The groups are shells around one centre, one inside the other: the same stretched ball of 5 dimensions in 7 sizes.
Known rows, each followed by its group:
[ -5.8  38.3 -18.0  -0.6 -11.4  -1.5  20.5 -57.3   0.2   3.4]  J179
[  6.2  14.5   7.6 -32.9 -22.7 -28.0  22.9 -60.3   1.3 -12.9]  J42
[ 31.4  -9.3  -2.0 -18.8 -24.8 -29.7  12.1 -58.5 -17.7 -24.7]  J42
[  0.5  26.0  -3.0  -9.4 -32.8  -9.1  -1.2 -55.0  -6.6  -8.7]  J300
[ -8.5  49.6   0.3 -16.7  -3.8 -27.0  27.7 -45.0  42.0  -0.1]  J67
[ 24.9   9.4 -20.4   9.1 -15.6 -14.1  15.6 -57.3 -15.3  -7.2]  J235
[ 41.1  -2.6 -33.4  23.3 -10.3 -11.1   4.0 -50.1 -23.1 -19.2]  J42
[-12.1  29.6  -6.5 -34.7  -8.0  -7.5  28.6 -60.9   0.4 -10.7]  J179
[ 33.8   2.4  25.4 -22.8 -35.1 -62.0  11.4 -47.9  23.2 -18.0]  J179
[ 30.1  12.4 -35.2   4.9  20.9 -19.5  28.2 -42.0  11.0 -23.0]  J179
[ 67.2 -42.7  -1.8   5.0 -48.6 -39.4  -6.4 -62.4 -48.5 -28.9]  J214
[ 35.4  13.0 -48.1  33.3  11.2  -5.1  14.4 -43.8  -7.1 -14.2]  J235
[ 44.9 -24.3  23.0 -34.4 -41.1 -57.2   5.8 -55.9  -8.3 -34.2]  J214
[ 27.3   5.0  26.2 -27.3 -34.9 -58.5  20.4 -54.7  18.6 -11.4]  J179
[ -7.7  38.6 -34.8   2.7   0.1  15.4   9.2 -50.3  -6.7 -10.1]  J67
[  3.5  40.1 -32.8   9.0  10.5  -2.8  16.9 -41.4  17.1  -9.6]  J300
[ 51.5 -12.6 -24.8  27.7 -29.6 -16.9 -18.8 -46.1 -29.9 -27.0]  J214
[ 74.2 -47.6   3.3   4.2 -51.3 -48.0 -10.2 -59.0 -43.6 -33.1]  J235
[  0.7  38.2   2.5 -14.3 -11.3 -30.7  29.1 -51.1  29.6   1.8]  J235
[ 18.3   4.7  -7.9 -14.6 -24.2 -16.1   2.1 -54.1 -15.0 -23.9]  J300
[  8.4  25.0  17.9 -23.9 -29.0 -42.1  19.2 -53.0  23.6  -4.8]  J940
[ 71.7 -36.0  -7.0   9.8 -29.4 -48.7   5.7 -54.1 -25.6 -28.3]  J67
[ 12.5  26.7 -10.5 -14.2   3.4 -28.3  20.3 -40.4  28.8 -20.1]  J235
[ 74.2 -37.0  17.6  -1.2 -48.2 -69.1  -6.7 -48.7  -9.7 -32.0]  J179
[ -3.0  36.0 -13.9  -0.6 -20.5  -2.2   0.2 -49.6   1.1  -7.3]  J42
[ 25.0  12.3  15.6 -22.2 -21.4 -53.0  20.1 -47.5  27.5 -15.1]  J67
[ 34.0  -7.9  28.2 -28.2 -49.0 -55.5  -0.4 -53.3   2.7 -23.9]  J940
[ 42.0   0.2 -51.2  29.2  12.2  -3.7  15.8 -47.4 -20.6 -20.7]  J214
[ 54.8 -17.5   7.9   1.8 -39.7 -51.6  -3.0 -49.1  -6.4 -23.6]  J300
[-33.1  54.3   0.3 -32.5 -18.2   0.1  16.6 -56.4  14.0  -1.1]  J940
[ 51.1 -20.1   9.7 -10.1 -34.6 -52.8  12.9 -57.1 -10.2 -20.8]  J940
[ 12.7  21.7  -8.1   3.7 -32.3 -11.8 -13.8 -46.2  -3.9 -15.5]  J214
[ 40.1 -18.1  -4.8   0.5 -47.4 -20.2 -16.1 -58.4 -40.9 -26.6]  J235
[ 11.9  23.8 -43.4   8.1  15.8   4.4  23.4 -49.3  -5.7 -14.7]  J67
[ 76.1 -38.5  -7.2  17.1 -36.8 -47.5  -7.0 -51.0 -29.2 -31.1]  J940
[ 45.7 -21.8   6.0  -6.1 -47.8 -36.6  -1.7 -62.2 -32.1 -20.9]  J940
[ 32.0  10.7 -17.6  -0.6   5.1 -33.5  27.3 -45.0  16.0 -17.3]  J42
[ 50.8 -21.4  25.1 -22.6 -43.7 -65.2   6.5 -53.5   0.4 -26.7]  J67
[ 54.8 -15.3 -24.6  20.4 -16.1 -26.3   3.9 -50.1 -22.5 -23.3]  J300
[  3.7  25.5  10.7 -29.4 -21.0 -33.0  13.5 -48.6  22.0 -15.7]  J300
[ 45.2  -8.9  -8.8   1.5 -15.5 -39.6  24.3 -56.4  -7.8 -13.9]  J214
[ 40.8   4.1 -12.0  11.6 -16.6 -34.2   1.5 -41.7   6.1 -20.7]  J42

New rows. What belongs after each?
[ 14.8  24.4 -29.1  -2.6  14.7 -13.8  23.8 -42.4  15.3 -19.8]  J940
[-22.8  65.2  -7.5 -15.1   5.7 -15.1  34.2 -45.2  47.2   7.2]  J179
[ 32.0  13.7 -11.0  -2.7   4.4 -41.8  30.6 -43.7  26.1 -14.5]  J235
[ 39.8   6.2 -41.0  22.7  10.7 -14.3  16.0 -42.9  -3.9 -20.8]  J940
[-21.3  64.0 -26.2   4.3   5.0   6.2  19.8 -45.0  26.4   5.5]  J235
[-27.1  60.1   1.3 -26.1  -7.2 -13.7  28.6 -51.1  35.7   5.0]  J940
[  5.3  33.4  -1.7 -19.4  -0.5 -33.1  31.0 -46.2  34.2  -8.8]  J42
[-27.0  47.3   4.5 -34.7 -21.6  -6.1  15.9 -57.2  12.4  -3.7]  J42
[ 42.5   3.3 -22.3   5.9   9.2 -36.6  28.5 -43.7  13.7 -20.3]  J235
[-34.4  55.4   2.1 -39.5 -11.3  -4.9  25.9 -56.8  21.5  -1.1]  J940
[-27.3  62.4 -10.9 -24.4   9.5  -7.9  33.7 -46.7  39.8  -0.3]  J42
[ 37.6   6.7 -12.6  -1.7   4.7 -43.1  34.6 -46.8  19.6 -14.4]  J214
[ 39.0 -13.0   2.6   1.7 -50.9 -27.8  -8.9 -60.6 -32.7 -16.8]  J67
[ 70.8 -37.3  -2.6   2.7 -31.4 -51.1   1.2 -51.8 -22.9 -34.3]  J940
[-22.2  50.1  -5.5 -30.4  -1.8  -9.1  24.2 -49.3  26.8  -7.7]  J300
[ 52.9 -13.2 -30.3  16.9  -3.1 -25.2  14.0 -49.3 -17.4 -24.7]  J940
[  6.9  33.3 -39.0  13.4   6.8   5.9   7.3 -42.4   2.1 -14.9]  J67
[ 52.7 -20.3   2.2   5.3 -42.0 -41.8   3.1 -59.1 -24.2 -16.2]  J235
[ 36.5  -0.8  -0.1  -1.6 -32.3 -34.4 -11.9 -43.0  -0.9 -28.2]  J214
[-12.6  29.5  28.3 -45.5 -41.6 -31.2  19.6 -64.6  10.1  -1.6]  J214
[ 17.1   5.2  11.5 -34.4 -23.5 -38.5  20.4 -56.8   4.6 -19.9]  J42
[ 37.8 -11.4   2.1 -17.6 -27.0 -37.6   2.7 -50.9  -8.8 -31.7]  J940
[ 16.8  12.3  -1.5  -5.6 -35.7 -18.6  -8.0 -51.3  -9.1 -17.4]  J300
[ 22.7  13.1 -19.2   4.2  -9.1 -17.7  20.7 -54.6  -5.5  -8.3]  J42
[ 32.8   3.4  10.6 -14.0 -29.6 -46.2  -1.7 -42.6  14.6 -26.2]  J214
[-37.4  73.6 -14.2 -15.6   5.5   2.3  35.0 -51.3  35.6  12.9]  J214
[ 44.1 -12.7   2.7   4.8 -50.1 -31.9 -23.2 -49.0 -21.8 -27.5]  J214
[ -3.5  27.9 -13.1 -18.9  -7.1  -8.0  27.1 -59.1  -1.2  -6.9]  J940
[  0.0  27.3  12.0 -26.2 -31.2 -26.8   4.2 -50.4  14.2 -13.4]  J300
[ 69.3 -42.6   3.1  -2.3 -43.2 -48.9  -3.0 -57.9 -35.5 -33.8]  J67
[ 48.0  -4.1 -13.0   2.0  -1.7 -44.4  20.3 -43.1  12.1 -24.4]  J67
[ 15.0  31.1 -25.1  -0.1  20.5 -24.5  42.2 -45.3  29.0  -6.4]  J214
[ -9.9  45.3 -34.0  -3.8  17.1   5.0  33.6 -50.9  12.1  -3.2]  J940
[-19.5  55.1   7.4 -31.4  -3.9 -27.5  34.3 -48.2  46.3   1.3]  J235
[ 13.9  19.3  20.8 -24.6 -34.1 -44.9   6.1 -47.6  23.5 -14.5]  J67
[ -3.8  24.4   7.4 -23.4 -34.9 -16.7  16.0 -65.0  -7.2  -0.8]  J214
[-11.4  29.8 -11.1 -30.9  -6.8  -3.0  22.6 -58.0  -1.6 -14.2]  J235
[  3.8  41.4 -10.1  -3.4  -1.0 -24.1  19.9 -40.9  34.8  -5.9]  J940
[ -1.5  46.3 -40.2  10.3  20.2   3.4  21.4 -40.0  20.4  -8.7]  J940
[-11.2  30.0  -3.9 -29.7 -16.9  -6.9  18.8 -59.5  -1.8  -9.9]  J42
[-31.3  65.7  -7.2 -19.1  -1.3  -5.3  34.6 -53.5  32.9  11.6]  J214
[  6.1  13.1  10.2 -28.8 -37.3 -22.7   0.9 -56.9  -6.5 -18.6]  J300
[ -8.3  36.5   6.6 -35.6  -9.4 -27.1  24.3 -49.3  29.4 -12.2]  J42
[ 20.7   0.1   2.0 -10.4 -44.2 -18.9  -2.5 -62.2 -27.5 -14.5]  J940
[-22.6  51.7 -23.9 -15.6   6.2   7.9  24.6 -51.2  13.2  -4.6]  J300
[ 49.4 -12.9   4.9  10.7 -51.4 -38.7 -21.8 -47.8 -16.7 -23.7]  J214
[-11.4  41.5  -1.3 -22.7 -14.6 -14.0   9.9 -47.0  21.1 -11.5]  J42
